The rows of a group lie close to one hidden flat surface of 8 dimensions, which passes through zero. Surfaces can cross.
In the rows, zero is written as 128.
Known rows, each followed by its group:
[110 154 133 129  93 144 143 136 139 129 150  96 121 100] => Y
[152 132 106 136 106 163 160 157 117 114  97  86 134 130] => N
[111 109 133 132 119 114 129 112 138 151 136 130 119 136] => Q
[117 113 122 148 143 100 124 118 146 109 152 115 107 117] => U
[138  94  96 101 147 100 162 118 132  86 117 109 104 147] => G
[135 114 131  85 125 155 127 120 126 140  95 169 129 147] => M
[151 110 145 107 141 142 141 160 113  98 124 125 143 131] => N
[113 143 135 122 125  79 118 157  95 122 166 134 142 116] => M
[124 145  98 148 134 106 118 130 127 114 138 118 115 103] => M
[141 153 103  94 104 157 128 145 110 119 111 154 117 102] => N
[132 138 140 102 122 165 143 121 131 113  86 131 119 158] => Y
[110 132 127  86  98 107 127 132 109 130 162 165 105 103] => Q
[ 92 123  87   4 113 109 144 108 128 114 111 161  91 129] => Y
[118 141 142 153 124 133 135 109 147 136 134 104 125 138] => U
[135 145 142 140 145 142 109 134 128 115 120 133 139 126] => Q
[137 180 137 139  92 135 137 127 104 154 138 134 145 127] => M
[108 102 136  99 133 122 108 146 114 122 104 162 118 148] => N
[102 124 154 161  94 157 129 173 127 126 122  96 117 126] => U
[137 153  73 112 143 132 104 100 143  67 117 154  59  83] => G
[121 105 151 119 117 119 142 151 109 109 131 131 115 147] => G
[114 123 112 141 132  89 131 107 136 136 147 117 120 129] => N
[ 99 128 106 136 114  84 144 125 118 148 115  99 132 159] => N
[ 89 110 143 133 115 134 125 130 145 122 118 115 100 143] => U
[126 139 113 101 123 103 142 112 122 128 140 130 126 130] => U
[103 171 118 137 151  80 140 167 117  45 134  63 121 131] => Q
[166 118 125 154 139 162 117 104 145 154 132 143 138 112] => Q
[134 110 158 149 162 141 119 130 140 121 109 120 146 156] => Q
[124 127 137 155 128 145 130 133 141 129 121 103 127 131] => M
[121 109 135 122  87 141 148 138 116 141 120 136 103 140] => G
[ 60 113 195 166 151 129  55 123 141 175  91 176 141 186] => Q
[117 143 135 149 132  87 123 121 124 129 164 124 128 126] => M
[ 98 123 145 126 138  77 127  90 138 139 149 140 113 157] => M
[125 164  84  84 154  83 109  77 139 114 153 169 107  97] => N
[140 146 112 142 140 114 141 121 125  95 119 104 113 138] => Y
[ 98 120 145 167 145 125 108 121 152 130 117 112 123 151] => M
[ 73 119 169  98 130 110 118 143 118 127 111 141 131 176] => U
[152 109 126 131 102 133 150 115 131 153 170 135 126  96] => G
[138  97 148 127 145 127 140 117 151 114 159 122 118 120] => Q
[130 108 145 107 149 125 117 120 133 129 133 156 134 135] => G
[128  89 128  81 144 130 133 117 144 131 127 141 135 131] => Y
[117 112 124 159 118 161 124  88 183 153 137 111 101 104] => Y
[133 109 118 130 148 120 144 114 163 113 147  96 122 111] => Y
[134 127 118 125  96 145 142 128 120 140 127 131 114 118] => G
[ 87 129 136 176 102  99 115 124 130 158 152 122 107 124] => G
[166 123 173 105 135 133 136 169 103 132 180 142 189 109] => G
[111 131 179 143 164 125  99  79 157 164 124 159 151 170] => U
[130 105 136 149 146 135 134  72 169 139 136 129 103 135] => M
[178  96 191 208 145 191 114 107 153 151 127 137 141 147] => Y
[104 157 137 122  97 146 100 153 106 144 112 159 124 121] => N
[ 90 136 162 114 101 131 135 137 126 141 127 121 124 153] => U
[141 132 177 128 125 104 102 150  94 161 190 179 171 109] => U
[129  78 148 168 146 148  94 132 155 102 142 147  84 103] => N
[120 150 154 122  97 154 138 160 114 124 135 115 133 122] => Q
[124 103 168  78 159 114 131 106 130  92 127 164 108 168] => Y

New rows. What belongs after each?
[131 130 115  97 119  97 141 180 100 128 167 107 167  96] => Y
[116 152 152 164 104 129 112 119 128 136 156 143 106 111] => Y
[133 188 103 131 140 141 129 103 140 116 100 103 136 128] => N
[130 176  98 107 136  91 135 123 113 107 141 116 139 115] => N
[124 136  82 144 123 106 147 127 126 110 112  88 114 126] => N
[101 131 146 111 117 136 121 127 131 121 123 140 109 132] => Q
[ 97 115 134 107 127 100 113 117 129 131 142 158 105 131] => Q
[ 84 105 165 139  96 133 133 142 142 131 151 113  98 126] => U
[ 96 146 143 160 134 162 107 133 142 116  68 114 117 164] => G
[ 94 122 117 158 127  93 134 150 133 113 145  76 121 121] => M
[123 180  87 114 119 143 138 117 127 124  73 106 126 141] => N
[124 120 123 123 125 120 129 138 121 123 127 131 124 127] => N
[126 135 119 131 138 135 121 111 144 146 116 125 143 130] => G
[113 164 162 162 113 109 156 127 131 134 170  79 143 134] => U
[115 146 118 155 129 110 108 117 120 131 122 139 109 134] => Y
[143  97  92 101 136 122 115 163 104 101 124 157 116 100] => U
[150  94 118 159 164 111 116  95 148 125 143 143 115 125] => Y
[139  55 131 129 159  87 144 104 143 153 149 125 146 156] => Q
[ 83 119  96 121 123 130 109 124 154 157 104 112 131 120] => Y
[156 120  93 109 149 118 171  68 158 131 128 101 131 141] => N
[ 82 117 164 139 147  60 116 164 103 112 143 118 143 166] => G
[ 83 137 148 144  72 126 148 146 123 156 136  99 115 135] => Q
[145 140 110 116 132 118 144 103 123  95 120 134  95 139] => Y
[141 101 125 120 146 138 139 116 153 124 128 119 132 125] => Y
[ 63  70 152  59 161 140 121  97 195 128 108 134 111 156] => Y
[178 161 124 114  99 149 172 116 109 142 144 122 147 122] => M
[ 94 178  75 138 105  55 104 124 105 157 170 137 127  83] => G
[131 157 128 173 146 148  88 134 120 148  80 133 159 147] => Q
[ 93 106 130 117 114 163 102 108 158 177 100 153 122 130] => Y
[113 116 119  79 131 144 142 123 141 123  94 126 126 147] => Y
[127 160  49 109 116  83 107 105 112 132 134 163  98  86] => Q
[ 87 132  85 106 123  94 120 128 123 119 100 128 101 137] => M
[172  81 162 170 177 102  98 132 103 141 148 172 164 147] => Y
[ 88 122 150 140 124 113 144 129 150  96 139  81  98 143] => Q
[140 126 171 156 165 128 118 105 146 139 146 130 158 146] => U
[134 123 151  82 101 168 138 137 115 143 123 161 130 127] => Q
[104 106 166 138 143 156 121 127 165 139 120 106 139 141] => Y
[137 124 142 139 137 120 127 116 128 114 150 136 117 128] => Y
[157 140 159 119 128 158 137 146 110 131 117 136 160 146] => M
[167 150 188 179  82 179 127 148 100 161 162 151 145 113] => Y
[130 143 111 112  92 124 158 135 106 154 127 115 144 129] => N
[141 195 108 176  85 125 118 104  95 122 123 159  83 119] => Y
[145 101 124 109 149 135 145 162 125 126 115  96 178 136] => Y
[ 68 145 160 118  89  90 125 178  88 142 141 126 141 150] => Q
[135 181 108 113  99 149 123 144 112 101 133 137 106  87] => Q
[102 146 112 126 137 140 144 126 152  99  86  71 118 148] => Y
[128 132 146 148 123 136 109 151 117 139 136 138 142 120] => U
[ 94 147 171 136 103 134 139 110 141 152 135 112 128 153] => U
[168 146  55 101 148  73 142 102 118 108 159 134 126  91] => U
[146  71  99 127 173  77 109 136 123 141 155 142 163 115] => Y
[ 89  88 135 142 133 123 162  94 172 132 104  72 105 175] => M
[128 121 157 118 115 134 129 155 109 129 138 142 135 134] => G
[115 158  77 107 137 131 142 122 128 127  48  92 144 170] => G
[126 136 118 146 128 129 102 124 135 129 132 144 117 105] => M
[128 120 114 110 140 116 142  95 145 123 125 126 110 138] => U
[134 120 149 133 136 140 101 119 130 151 135 174 136 125] => Q
[150 131 122 137 132 123 138 140 117 123 149 113 147 112] => Q
[144 114 141  97 132 112 140 116 125 113 164 150 116 117] => Y
[133 127 110  69 115 175 149  99 135 119  60 156  99 161] => Y
[116 189 130 139  69 152 150 138 124 124 151 100 104  95] => Y
[149  90 135 167 147 148 112  79 167 163 143 146 120 118] => Q
[133 155 142 146 180 135 102 108 157  90 122 120 129 130] => N
[ 88 139 163 137 126 124 125 158 121 114 107 103 134 165] => Q
[149 102 168 146 139 146 118 133 129 155 132 139 162 142] => Q
[140  88  77 127 157  76 125 106 143  84 170 136  73  84] => N
[193 122  82 108 139 141 150 126 117 113 130 133 140  98] => U
[119  85 146 136 139 149 118 127 154 132 125 128 122 131] => M
[100 129 130 142 138 107 104 109 141 125 127 138 102 138] => Y
[139 119 176 137 118 193 112 114 156 137 137 157 111 109] => Q
[197 141 126 137 134 140 164 166  88 102 123 106 167 134] => Y
[136 153  92 120  96 118 137 166  90 146 137 119 155  97] => Y
[124 134 104 135 112 105 119 120 120 150 148 143 122 109] => Q
[ 97  97 138  84 134 137  94 122 129 165  84 189 130 161] => Y
[115 106 126 126 143 104 129 132 140 104 135 117 110 130] => U
[150 138 106 122 121 110 157  96 135 144 164 116 134 106] => N
[131 137 141 144 109 133 174 100 158 132 162  78 121 124] => U
[137 101  79  72 135 100 133 131 115 137 126 148 138 114] => Y
[120 110 142 131 116 123 106 117 122 177 145 174 133 125] => Q
[134 112  95 184 158 137 104 126 142 151  74 101 151 148] => Y
[ 88 113 144 130 136 100  97 143 131 148 146 137 142 124] => Y
